The rows of a group lie close to one hidden flat surface of 9 dimensions, which passes through zero. Surfaces can cross.
In the rows, zero is written as 128.
Some rows, each with its group after it:
[139 148 112 178  82 173 105  96 126 112 119 134 133 116] : X
[125 150 122 139 144 144 171 109 115 182 110  99 120 102] : Q
[126 137 146 137 143 114 136 103 101 150 129 100 107 148] : N
[150 120 175 100 185 149 147 182 102 138 125 200 140 113] : H
[ 83 148 124  93 189 111 158 163 159  94 110  88 160 107] : N
[115 115 144 139 172 152 133 143 108 139 132 156  98 132] : X
[109 110 138 160 164 117  94  64 108  73 151 136  91 138] : Q
[140 137 112 148  57 132 124 145 141 110 174 141  79 181] : N
[123 106  83 157 116  96 170 145 109 139 137  95  97 157] : J
[123  43  27 118  44 137  83  62 150 120 127 130  77 106] : N
[ 98 163  96 168 161 159  32 125 171 137 178 148 125 103] : X
[139  84 114 125 105 149 161 177 120 145 106 172 103 141] : X
[ 99 192 114 101 133 157 137  77 150 149  87  90 122 140] : H
[144 113 102  55 124 127 115 107 159 114 112 194 129 116] : H
[ 94 102 109 152 151 195  75 156 157 151  93 123 106  91] : J
[123  92 136 113 110  69 121 147 145  88 159  94 160 113] : H
[ 97 118 109  71 130 165 169 106  97 151 118  83 101 117] : J
[152 163 109 152  99  92 119 102 123 194 106  54 180 119] : N
[124 139 142 133 136 138 150 124 115 113 111 111 139 122] : X
[121  95  82 155 119 133 111 147 112 139 143  87 119 104] : J
[ 97 167 138 109 241  85 165 102 153  68 102 168 120 153] : H
[133 126  65 146  96 133 112  82 145 121 118 155  93 141] : H
[139 158 163 152 171 119 139 141 113 130 132 141 143 141] : H
[ 95  95 130  68 178 118 131 105 123 117 118 102 125  97] : N
[126  54  72 132  91 107  82  81 101 122 173  77  95 101] : H
[160 132 157 108 104 184 109 101 123 170  91 191 145 109] : N
[121 155 119 142 145 118 124 171 175 138 131 171 125 154] : X
[ 86  92  88 173 180 112 192 201 151 117 110 168  67 176] : X
[141 142 127 119 136  81 187  69 196  98 105 202 136 104] : Q
[116 155 152 130 154 156 141 121 112 130 122 119 134 121] : J
[144 131 130 149 124  89  96 177 150 169 129  95 152 132] : J
[155 161 141 113  88 100 140  83 128 121 141 133 145 151] : J
[113 115 160 141 162 156 101  88 125 136 109 157  83 140] : J
[137 124 131 141 118 135 117 113 114 138 137 129 123 125] : Q
[ 95 128 138  81 179 105 186 187 141 134  96 109 123 164] : Q
[172 164 204 153 156 101  75  72  85 115 183 124 177  93] : Q
[133 118 104 147  52 163  89 130 192  64 124 189 157 102] : H
[148 119 136  78  80 140  96 117 114 165 134 114 133 132] : Q
[ 99 112 125  74 148 139 172  97 101 126 122 108  96 130] : J
[ 80 220  93 161 103 208 193 101 168  99  66 136 115 160] : J
[145 114 133 117 101 125 151 140 130 113 110 152 141 129] : X
[110 126 183 116 160 160  78  67  87 106 139 134  90 155] : Q
[108 148  99 149  99 158 114 183 138 127 115 102 132 159] : Q
[100 115  72 182 128 172 150 187 144  79 105 125 144  88] : X
[139  96 145 142 166 102 126  99 107 126 116 162 130 119] : N
[125 126 174 100 186  89 157  88  63 122 164  93 119 130] : J
[150  87 128 125 137 107 103 132 115 122 140 147 157  86] : N
[ 81 156 141 103 202 128  95  90 157 122 144 126 101 133] : X
[151 136 126 121 128 112 135 122 123 147 125 156 120 147] : H
[155 152 169 176 142 145 111 158 103 120 159 156 154 117] : N
[130 143 136 151 134 146 115 111 106 137 139 109 134 105] : Q
[131 133 136 127 147 129 123 114 120 126 129 140 123 127] : H
[159 156 122 166  56 140  87  52 123 119 133 111 141 126] : X
[ 95 133 105 139 134 209 125 192 145  90 131 145 127  95] : N
[152 125 164 118 152 112 105  65  94 135 164 110 146  78] : Q

New rows, each followed by its group:
[106  97 137 141 124 141 134 104 108 132 129 108  87 143] : H
[100 114 179 112 162 132 134 126 146  76 123 144 130 121] : H
[163 144 149 114 156  74 145 175 144 110 133 186 169 140] : H
[119  57 106  97 151 117  69 158 133 121 149 105 142  65] : J
[134 155 122 113  65 130 107  70 148 146 117  99 129 143] : H
[131 141 123 129 118 128 161 130 108 124 134 124 131 138] : J
[138 154 193  77 165 136 128 146 115 171 115 119 155 121] : J
[154 162 149 184 128  99 142 141 136 128 120 160 149 158] : N
[106 173 103 173 135 137 138  96 162  98 110 112 138 113] : Q
[129 103 127 114 161 111 137  84 135 150  64 157 155 104] : N
[147 109  88 115  76 130 134 137 162 137 120 153 139 101] : Q
[123 150 117 149 123  84 143  21  89  65 172  90 117 143] : J
[ 81  59 164 115 114 142 118 120 145  58 141 117 116 103] : H
[135 164  90 128  84 139 123 133 160 146 121  91 175  86] : Q
[104 105  78 129 117 145 111 161 162 105 118 117 139  90] : J
[140 121 137 155 140 112 112 143 124 117 144 143 137 122] : J
[ 90 137  97  68  91  96 101 110 157 112 115  50 120 183] : Q
[144 179 149  79  89 129 148 166 174 177  85 135 164 154] : J
[117 178 132 185 135 166 146  84  85 129 135  98 113 137] : J
[109 146 163 165 190  78 120 184 102  85 152  94 142 180] : Q
[117 134 117 124 139 133 118 142 156 153 133 162 102 153] : X
[115 117 154 124 168 149 124 206 162 189  77 149 111 147] : J
[122 149 127 118 136  85 164 111 123 111 137 100 137 150] : J
[156  97 137 170 110 107 147 124 106  97 130 173 112 151] : X
[120 119 132 147 158 133 114 108 140  82 116 168 137 105] : N
[150  98 109 121  98 132 126 147 121 167 120 139 138 113] : N
[126  91  98 154 159  89 139 155 106 148 125  93 145 106] : N
[172 129 164  79 109 138 117 139  98 188 143 122 166  94] : Q
[133 167 135 105 101 166 112 188 181 181  81 134 166 124] : J
[116 155 117 163  93 119  66  55 109 122 147  61 106 172] : Q
[139  96  66 148  56 111  98  98 146 143 144 133  91 149] : X
[148  95 116 151 110 157  91  98 125  98 141 201 109 113] : H
[113 143 134 156 183 188 144 141  83 165 116 125 101 121] : H
[154 111 115 126  90 165 112 235 160 181 105 169 155 111] : J
[133 105 105  68 114  76 174 117 173 134 111 141 131 119] : Q
[101 171 124 135 121 150 100  75 160  85 111 119 132 132] : Q
[143 141 154 156 112 186 120 142 127 120 132 198 112 140] : N
[114 116 117  92 115 129 103  75 164 102 110 150 109 131] : J
[125  94 128 103 129 145 126 147 125 114 137 159 110 120] : N
[157 144 123 141  94 124 138 132 127 173 132 121 148 114] : Q
[130 119  99  96  90 141 119 175 151 140 125 106 167  92] : H
[ 88 163 111  97 147 158 156 109 138 180  64  56 142 112] : N
[132 104 106 147 115 117 143 144 121  74 122 107 159  94] : X
[145 158 142 132 119  98 121 101 136 134 127 115 155 140] : N
[ 87  64 130 168 187 213  99 153  76  88 137 172  67 116] : Q
[146 191 104 194 126 137  95 101 168  71 125 189 157 123] : H
[114 142 167  75 151 183 146 125 110 132  95 115 146  97] : X
[103  85  53 175 183 111 145 178  97 121 147  85 104 104] : H
[141  93 117  98  70 107 124 171 157 124 138 127 155 117] : H
[161  89 134 155 106 136 110 118  92 107 148 151 133 102] : X
[126 142 113 155  93 128 137 154 127 123 164 105  90 169] : N
[153 129 113 118 114  52 172 197 122 146 153  89 170 146] : J
[132 123 120 140 134 106 128 129 125 121 140 116 133 122] : Q
[118 134 145 214 217 135 150 144  95 137  95 136 157 100] : N
[144 140 160 154 146  99  93 130 142 137 132 130 141 136] : J
[123 177 128 159 102 119 161  95 154  29  84  98 191 112] : X
[136 112 103 164  98 136 117 129 113 171 130 106  96 144] : J
[125 119 134 175 195  64 189  65  95 148 145  90  91 115] : Q
[154 171 200 143 153 100 117 135 111 117 145 146 155 165] : Q
[149 151 146 149 122 107 107 123 128 141 142 117 147 133] : J
[164 102  76 156   4 101 167  83 117 117  96  84 118 157] : X
[129 124 160 153 142 189 118 128 102 171 110 158  92 134] : J
[130 111  87 145 107 112 158 157 107 128 147 108 128 130] : J
[113 123 117 111 127 184 132 143 162 106  90 187 135 104] : N
[110 130 168 148 158 159  93  50  96 103 141 126 103 117] : H
[128 156 117 115 151  85 169 213 139  92 147  98 209  97] : J
[140 137 129  85 109 171 153 157 109 136 132 133 161  98] : J
[106 103 131 177 164 123 140 133 120  87 137 145 102 135] : H
[153  96 175  96 152  26 108  63 106  61 172 119 153 122] : X
[ 92 106  97 155 135 193 131 173 128 114 104 148  94 139] : Q
[130 105  91 183 114 130  86 151 148 115 136 133 129 106] : J
[128 165 103  98  60 162 114  79 162 159 101 109 129 128] : Q
[146 123 141 114 130  83 144 140 125 118 142 142 143 142] : J
[132 150 117 128  91  48  68  95 219 151 100  89 131 173] : J
[193 126 119 164  36 164 103 141 108 199 129 169 134 135] : N
[109 130 125 114 142 123 127 141 123 119 148  92 127 119] : N
[119 139 122  66 111 118 151 121 155 133 106 120 135 139] : J
